There are 3 ways to turn a row about zero (a turn may also mirror it). The second row of each pair is the first, turned, with some noise. The first 27 pairs use one turn. New pairs use 3 turns, one after the other, and a turn may come again.
In the rows, 128 means zero.
Some pairs, each with its turns in order after it:
[127 101 133 151 122 151 108 165]
[143 109 171 153 130 105 129 117] -> Z

[182 144 113 137 113 134 143 154]
[111 101 125 117  72 114 125 109] -> Z

[ 86  96 137 195 131 150 150 176]
[134 171 206 157 130  93 139 104] -> Z

[126 129  86 122  98 193 131 172]
[130 129 118  72 127  64 154 151] -> L

[160 125 120 151 120 161 103 129]
[ 90 134 120  92 139 116 117 123] -> L

[ 73 123 138 105 144 131 118 138]
[130 106 126 160 131 129 179 140] -> L

[136 145  88  72 149 145 108  81]
[135 139 125 163 100  75  76 104] -> F

[179 174 122 103 106 141 157 118]
[162 112  89  93 115 117  77 120] -> L

[108 175 141 117 147 135 150 164]
[ 94 152 122 121 137  93  86 116] -> Z

[158 127 137 114 115 148 133  70]
[162 121  94 120 106 176 122 115] -> Z

[138 111 110 153 113 140  99 130]
[ 87 142 140 112 123 114 123 137] -> L

[130 168 110 127 118 137 120 144]
[136 145  92 119 115 109 127 142] -> L

[154 154 182  86 116 103  93 181]
[139 116  84  98  78 196 157 134] -> L

[ 85 190 173 159 168 134 198 158]
[ 79 211 142 106 145 101  83  73] -> Z

[109 177 131 131  33  87  65 126]
[173 103 189  39  98  88 138 136] -> F

[149 105 102 136 147 172 105 134]
[ 89 120 125  94 166 108 130 140] -> L

[170  99  76 126 103 133  77  47]
[190  92  72 144  96 165 190 149] -> Z

[ 83 124 127  86 109 119 120  66]
[195 149 150 151 127  83 123 120] -> F

[175 158 112 147 113 121 108 127]
[108  94  96 136  98 122 151 102] -> Z

[142  95 166 180 165 132 168 112]
[114 121 103 177 137 161 191 146] -> F

[173 138 136 158 153 104 129 148]
[ 91 105  94 114 108 146 153 123] -> F

[101 100 115 118 127 165  92 145]
[129 114 166 140 164 137  99 107] -> F

[120 175 144 135 158 124 166 146]
[ 92 160 123  99 133 103 107  98] -> Z

[118  62 158 172 112 142 147 167]
[128 101 136 134 183 187 156 160] -> F

[ 58 163 128 103 135 114 118 149]
[154 129  98 176 112 119 180 159] -> L

[ 89  61 146 125 164 115  72 129]
[166  84 136 154 177 139 138  64] -> F

[172  67 167 131 111 141 155  86]
[137  88 102 179 150 109 154 188] -> F

New pairs, each followed by its turns in order:
[154 139 120 125 193 128 121 166]
[110 153 111 136 175 144  78 112] -> Z Z F

[105 140 149 149 163  59 149 202]
[142  91  46  82 117 127 153 175] -> L L Z

[136 125 148  71  86  85  96  91]
[123 158 129 112  93 202  94 111] -> Z Z L

[131 153  77 177 164 102 122 121]
[175 167 162 145 127  81 134 138] -> L F F

[167 101 151 160  71  98  93 135]
[ 59 140 118 138 149 180 162 129] -> Z F F

[204 127  98 127 121 135 142 217]
[163  81 170  98  69  98 124 195] -> L L Z

[135 132 184 162 179 131 113 115]
[104 153 116 139 140 182  96  88] -> F L L

[116 157 125 149  89 158 136 136]
[140 144 124 121  72 145 125 136] -> F L Z

[ 89 176 126 128 109  99 137 159]
[ 93 169 111 106 155  97 144 107] -> Z Z Z

[122 123 130 136 141  90  94 130]
[112 106 151 129 113 109 162 118] -> F F Z

[ 92 141 114  84 129 124 154 160]
[131 150 153 166 151 156 159 141] -> Z Z L

[109 162 125 143 134 134 134 174]
[102  96 109 107 111 114  97 115] -> L L F

[190 122  99  95 175 148  81 123]
[ 72 159  88 138 132 185 147 157] -> F Z F

[128  92 120 137 160 137 154 119]
[163 111 125 150 141 127 127 161] -> Z Z Z

[146 112 125  97 136 107  97 127]
[108 125 128 148 152 125 147  93] -> L F F

[107 125 178 121 133 152 123 138]
[126 166  92 132 100 122 140 122] -> F F Z

[116 101 128 148 135 112 144 139]
[136 129 146 150 117  96 129 112] -> L Z F

[110  83 167 145 147 142 183 176]
[136 160 123  94  77 196 123 118] -> L F F

[180 124 164  92 145 142 186 124]
[103  87 154  56 140 139 105 139] -> L Z L

[149 159 118 107 127  67 126 135]
[113  77 168 151 135 116 132 152] -> F L Z

[120 111 133 131 146  87 120 113]
[150 163 118 144 103 115 132 125] -> L L F

[131  81 105 162 186 157  82 174]
[126 124  49 165 122 180 134 173] -> L Z L

[117 107 143 112 132 149 143 139]
[140 116 151 154 133 139 129 139] -> Z F L

[166  68 146 152 106  69 153 100]
[ 97  96 189 135 170 162  83  99] -> F F F

[157  95 126 101 146 114 158 140]
[ 84 128 142 101 101 139 152 143] -> F Z Z

[ 95 131 211  39 108 144 154 134]
[195 124 121 199 144  98 200  84] -> Z F F

[142 142 135 130 111 115 183 132]
[160 130 116  96 122 142 113 165] -> F L L

[163 157 151 172 122 120 162 149]
[ 77 105 132  99 114 148 130  90] -> Z F Z

[101 111 115 118 157 113 130 130]
[146 105 101 135 153 131 106 116] -> L L L

